The rows of a group lie close to one hidden flat surface of 10 dimensions, which passes through zero. Surfaces can cross.
Some rows, each with its group after it:
[-3  6 12  0 -5 -4 -2 13  4 -3  7  4  3 -2 10 -7 -1 -1]  Kalib
[ 4  6  5 -1  9 -6  6 -5 -8 15 -7  2 -8  6 -5 -7 -9 -4]  Leni
[ -6  -4 -21   0  -6  11 -17  -5  -8   8   5 -13  -7  -4   0   0   9   1]  kamam
[-12  -7  10  -4   2   1  22  -9   4  -2  14 -23   7  12  -5  -5 -14  13]  Leni
[ -7  -4  -6  -9 -13 -11   5  -1   8   2  -2   9  24   9 -19   5   3   6]  Kalib
[ -9  -3 -21  20 -21   8 -10  -2   4 -11  -4 -24   3   0  11   5  12  -1]  kamam
[ 12  10   2   9   6  -7  -5  -2   0  -9  -9  -9 -12   4  18   2   5 -11]  kamam
[ -8  -1   9  12  -7 -13  10   3   1  14 -21  17   3 -16  -5  -2  -7   8]  kamam
[ -2   3 -12  -4 -11   0  -4  -2   3 -10  -1  -7   8  11 -11   7   3  -4]  makas
[  0  -7  -4  -1  -8  -5   9  -7   1   0   6 -11   5   6   8  -2   5  -7]  Leni
[ -2  -9   1   6 -12   1 -11   6   7  -2  -2  17   5   2  17  11   8  -9]  Leni
[ 11  16   1   2  20  -5  10   6   0  -7  -9 -10 -11 -17  -7 -13   0  -5]  Leni
[ -9 -10   1  -7  -3   2 -14  -3  -1  16   5   4 -15   7  24   9   2 -13]  Kalib
[  1  -6  -1   1   5   5  -4   7  -5  -6   1   6  -6   9   1   8   9 -12]  makas
[14  5 -5 -7  1  1 -7 -2 10 -4  8 -6 19 12 -6  1  3 13]  Kalib
[ -8   4   4   3  -9 -17  20  12  -1  -3 -13  17  11  -7 -19  -6   1  -8]  Kalib
[ -8   6  -2   8   7 -16  -4  -9 -10   1 -18  -8 -16  22   4  14   3  -9]  makas
[ -7  -3  -1  -8 -19  -5  12   5  14  -9  -3   0   3 -29   0  -3  -4  -7]  makas
[ 13   8   4  -2   8 -15  -9  15  -8  17 -13  21 -20 -18  14  -7  15 -21]  makas
[ 20  -5  -8  -3   3   2  -2   0  15  12 -10  19  23   8 -15   4   5   0]  Kalib
[ -7  -3  -8   2   0  -1   1  -3   7  -5   3 -11   6   7   7   1   3  -7]  kamam
[ -3   4   2 -27 -12  -9 -10  -5 -10  -2  18 -14  -5   0  -5   4   5  20]  kamam
[ -6  -8   6 -10   0   4   6   4   0  -5  15 -15   0   1  -7   2   3  15]  makas
[ 11   9  -2   9  -7  -6   1 -18  -6   5  -5  -7   0   4  11  -7  -9   2]  Kalib
[  8   0  -9   1 -12  13 -13   6   3   0   3  16   5 -14   5  -6   1  -7]  makas
[ -2   2  -8   0  -4 -19  12 -13  -9 -14 -14   5   0  11 -12  10   5 -14]  Kalib
[ -5  -9  -1  -9  12   4  -6  15  -3   2   9  21  -4  -5  -1   1  14 -15]  makas
[-15 -13  -7  14   4  10   3 -14  -2  -9   4   2  -3  -2  14   4  -4  -8]  kamam
[ -2  -9  -1 -11  -7 -10  15  -9  -5  -2   8  -5  11   0 -12   0   8   9]  kamam
[-11  -4   1  -3   3 -10   5  -3  -4   1  -2  12  -3   2   2   2   2 -12]  makas
[  2  14   2   1  14 -10  -5   4  10   5 -10   8   9  -8  -6  -5  -5  11]  makas
[ -7  10   3   4  -5 -15  -1  -9  -6 -22  -5  -2  -6   4   6   8  -2  -2]  Kalib
[  4   1   3  12 -13  -4   8   3   3  -6  -9  -3   6   3   2   0   1  -3]  kamam
[ -2 -10   4  23 -16  -2  20 -11 -11   6 -16   9   1  -8  -4  -3  -8   4]  kamam
[  6  -2   0  -1   5  10  -3   3   3 -11   2   7  11  12 -16   9   1   9]  Leni
[ 12 -14   6  -8   8  -5  19 -13 -17 -10   8  21   2   0  -6   1   9  -8]  kamam
[ 16   6   5  -2   5  -7  14  -4 -13 -16   6  -7  -7  12   8  -6   6 -21]  Kalib
[  0 -11   3 -12   0  -2  -1   7   9   9   3  12   7 -17  -4   3   9  10]  Leni
[  1  15  15  -1 -20  -9 -19  11  -4 -13  -1  15   3   0   6   6  -2  16]  makas
[ -2 -11  10  -4  -7   2  12  -6  -8 -12   9  10   4  -4  -8   4  -1  11]  kamam
[ -9  -4  -1   6   2   2  -4 -10   0   7  -2  -9  -2   5   1   7  -6  17]  Leni
[  3   1  -7   3 -15  -2   7   5  -6  22  -3   3   8  -8  -9 -16  -2   1]  Kalib
[ -8  -1   4  -7  18  11  -1  18  -2   5  17 -24 -18  -8   0 -10   7   3]  Kalib
[14 -4  1  3 14  1  3 -2  0  9 -8  0 -6 -1 -2  2  4  2]  Leni
[  2   7  -6   3  11   7 -17   7   3   3  -6  -1  -3   1  -8   5   4   9]  Leni
[  7 -12   6 -11  -3  -6  10  -2  -2  18   3  14   2  -6   2  -3   5  -6]  Leni
[ -2   1   6 -12  -8  -2  13   5  -2  -7  12  -1   1 -10  -3 -11  -3  -8]  Leni
[ -4  -1  15   1 -14  -3  10   1   3 -14   1  -8  -1  -3   2   6  -6  10]  makas

New rows. What belongs after each?
[ -7 -13   4   7  -2  17  -7   3  -8  -2   6  -2 -20  -6  14   7   3  -3]  makas
[ 25   7  11  10  -4  14   7   5  -5  -7  -4  -1  -3  14  -2  -5 -11  -7]  kamam
[ 26 -10   3 -21   0  16   6  11  -9  -6  15  12  -4 -13 -16  -4  14  -7]  Leni
[-13  -2 -20 -21  -4 -10  -9  -3  -9  14  13  17   8  -2  -8  -7  10 -11]  makas
[ 7 -1  5  8  6  3  6 -3 -7 -3 -6 -1 -5 -7 -8  0 -1 13]  kamam
[ -9   3 -17   5 -10  -3  -9 -13 -18   9  -9 -11 -18  -8  -1   1   0  -2]  Kalib
[-14 -22   9 -11   1   8  15  13   4   1  12   9   1   1  -6   4   3 -10]  Kalib
[ -7   9   8   5   6  -9  -1  10   5  16  -4   0  -2  17  12  -8  -8 -14]  Leni
[-10   0   2  -1  11  -2   2  17  -2   0  -4   2 -12 -10  -7  -1   8  -8]  Kalib
[  7 -11   6 -12 -13  -4   5   6  -4  16   9  13   0  -1  11  -6   8 -19]  Leni
[-15  -6  -8   3 -11 -11  -9  -3  10  11  -1  -6  10   3  16   4   7   1]  Leni
[ 12  -5   2  -1  11   8  -7 -11   2  -3   5  -5  -5  10  13   8  -1   0]  Kalib
[ -6   2   1   5   4   0 -13  -7  -9   5  -5   6 -19 -10  13   2  -5   0]  kamam
[ -1   1  -1  -3  -5   4   4  -1   4   4   5  -1   6  14   3  -4 -11 -12]  kamam
[ 1 -8 -5 10 21 13  2  0  4  5 -3  4 -3 -3  2 -2 -1 -8]  makas
[ 14  -4  -8  -7   7  13 -11   4   6  -3   5   4   5   4  -8   6   9   0]  Kalib
[  8   3  -2   1 -32  -1  -1 -12  -8  -6   3  -1   6   8   7  -1  -7  -4]  makas
[ -6  11   0   1   7 -24  -6   4  -5  -4 -19  17  -5  17  -3  13   9 -17]  makas
[ 11  18  10   6  -1  -2  -5   2  -2  -4   9 -13  -2  -1  19 -15  -4   5]  Kalib
[  1   5  -2 -11   4 -16   6   7   7   7   0  -5  14  10 -12  -4   8   1]  Kalib
[  6   1  -1 -12   0   4 -10   5 -10  13   1  16  -4  -4 -15   0   0   4]  Leni
[-14  -4   0   1 -17 -11   2   0   5   3   3   2   4  -4  22  -3   3 -12]  Leni
[ 16  12   4  11   3   7   0   8   6  -2  -9 -14  -3  10   3  -4  -6  -5]  kamam
[-16   1  -2  -7  -6  -3  -3   6  -8 -12   9 -10  -9  -1  -2   3   7  -1]  Kalib
[-15 -11  14  15   9   8   5  -4  -2  -7  -1   1 -12   0  14   9  -9   4]  makas
[-10  -3   9   3   9   0   5   6  16  -5   4  -6  12   6  -1   3  -2  12]  Leni
[  8  14   0   5   4  -5 -11   2  -2  12 -13  -4 -14  -1   9  -3  -2  -5]  kamam
[ 10  12   9   9  -6 -11  -7  -8  -8  13  -9   7  -6  -5  15  -8 -10   7]  makas
[ -2   3   3 -10 -15  -5   6 -11 -19   7   1  17  -2   5 -11  -4 -16  -4]  Leni
[-12  13  13   8   9  -7   6   8   5   1  -5   1  -1  14   4  -6 -18  -5]  Leni
[ 1  7 -5  2 32 -8 -6  3  1 16 -9 10 -1  2 -5 -5  5 -3]  makas
[ -1   2 -10  -1 -10   7  -7  -6  -7  18   3  -3  -7  14  11  -8 -12 -20]  kamam
[  6  10  -1   3 -13   5 -16   0   0  -9   1  -5   7  10  -2   5  -3  16]  makas
[ 10  -5   4  -1  -2  14  17 -10 -10 -28  11  -9  -3  -4 -10   1  -5   4]  Leni
[  2   7   2   8  -8  -8   8   0   0  27 -18  -2  -1   0  -7 -10 -12   3]  kamam
[-14   0   6  -7  -9   4 -11   6   2  -6  12  -1   3 -11  -1   2  -2  23]  makas
[ -7  -8   0 -10  10  -4  -9 -12  18   5   2  -5  11  16   2  18  -2  15]  Kalib
[-13  -4   3   2  -7  -5  14 -16   2  -7   3   1  13  10  -3   1 -15   5]  makas
[-12 -10   1 -14 -10  -1   4  19  -1  27  13  -2   0  -1  -1 -12   6  -8]  Kalib
[ 6 -9 -4 -6 -4 -3 16 -8 -4 16  3 -3  6  8 -6 -8  0 -8]  Kalib
[ 10  -1   4   3  12   9  -3  -5 -11 -14   5   4 -12  -1   7   3   3  -3]  kamam
[  6  13   6   7   5   2 -12  19  -4   4  -8  12 -16   3  12  -6  -3 -23]  Leni
[  8   6  19  -1 -13  -6  13   8   2   3  -5  12   9   6  -8  -4 -13   1]  kamam
[ 11  12   3 -24   0  -2 -21  -1 -14   5  13   4 -18   4   8   1   1  -6]  kamam
[  9   8   8   2  25 -15  10  -7  23  -8 -14   3  23  12  -9   9  -3  16]  Kalib
[  4  13   5   8  -7  -1  -3  -3   0 -15   3  -3   8  -2   4  -5  -7  13]  Kalib
[ -3 -15  -4  -5  -4  14   7  -5  -1   8  17   5   3 -15   6 -12  -3  -4]  makas
[  4  -2   5   0   0  -5  11   3   4  -3  -2  20   8  -7   2  -4  -1 -14]  makas
[ 15 -11   1  -3  -9   9  -9   5  -8   9   2  23  -2  12   4   8   9 -15]  Leni
[  6  -3  -1  -6   0  -9  11   5   0  42   2  -6   4   4   2 -21   2  -9]  Kalib
[ -6   4  -7   5   4  -8   7  -4  -5  11 -13  -9  -4  -8 -12  -6  -2   5]  Kalib
[  0  -4  -6  13  -8  20  -8 -10  -6 -24   5 -13   0  16  -1  14  -3   9]  Leni
[ 16  11   6   0  -5   1  -3  19  12  -7  -5   6   7  12   3  -2   1 -18]  kamam
[  8  12  15   6   1 -16   2   8   3  -2 -17  -4  -5 -11  -4   2   3  20]  kamam
[-12   2   5   8  -2  -5  -3   3  12 -10  -6   2   1  -3  14   6  -4  -2]  kamam
[ 8 -1 -1  1 -4  4 -1  5  1 13 -1  6  6 -3 -3 -7  0 -2]  Kalib
[  5   0  -6   7 -14  -4   1   6   1  -4  -8 -10   6  -3  -8   2  15   8]  kamam
[  1   2  -4  13  -2  -3  -1  -9  -2  -7 -10  -4  -5  -4  10   3   1  -5]  Leni
[ 11   9   7  -8 -23 -12  -3   2  -8   9   0 -13 -12 -15   9  -8   3   7]  makas
[ -9   4   5   1  -1 -13  17  -5 -13 -21   0  -6  -8   5  -1   1   1 -12]  Kalib
[ -4  -4  11   4  -5  12   3   4   0 -17   7   8   4  10   0   6  -8   1]  Leni
[ -1  11  14   2  -2 -15  -2   6   4 -21  -3  14   4   5  14   5   1  -8]  Kalib
[ -9  -5   0  -1  -7   6  -7  12   9   0  13 -15   2   5  15   0   6  -3]  Leni
[  1 -11  14   5  18  22   0   4   7  -1   9  -2 -12  -7  14   2  -8   4]  Kalib
[ -4 -14   3   4  13   7  18  -7   1   9   5  -8  -7  -8   6  -6  -5  -4]  makas
[  6  13  -9   7 -14 -11 -13  -5   6   7 -15  10  17  -2  -6  -1  -2  13]  Kalib
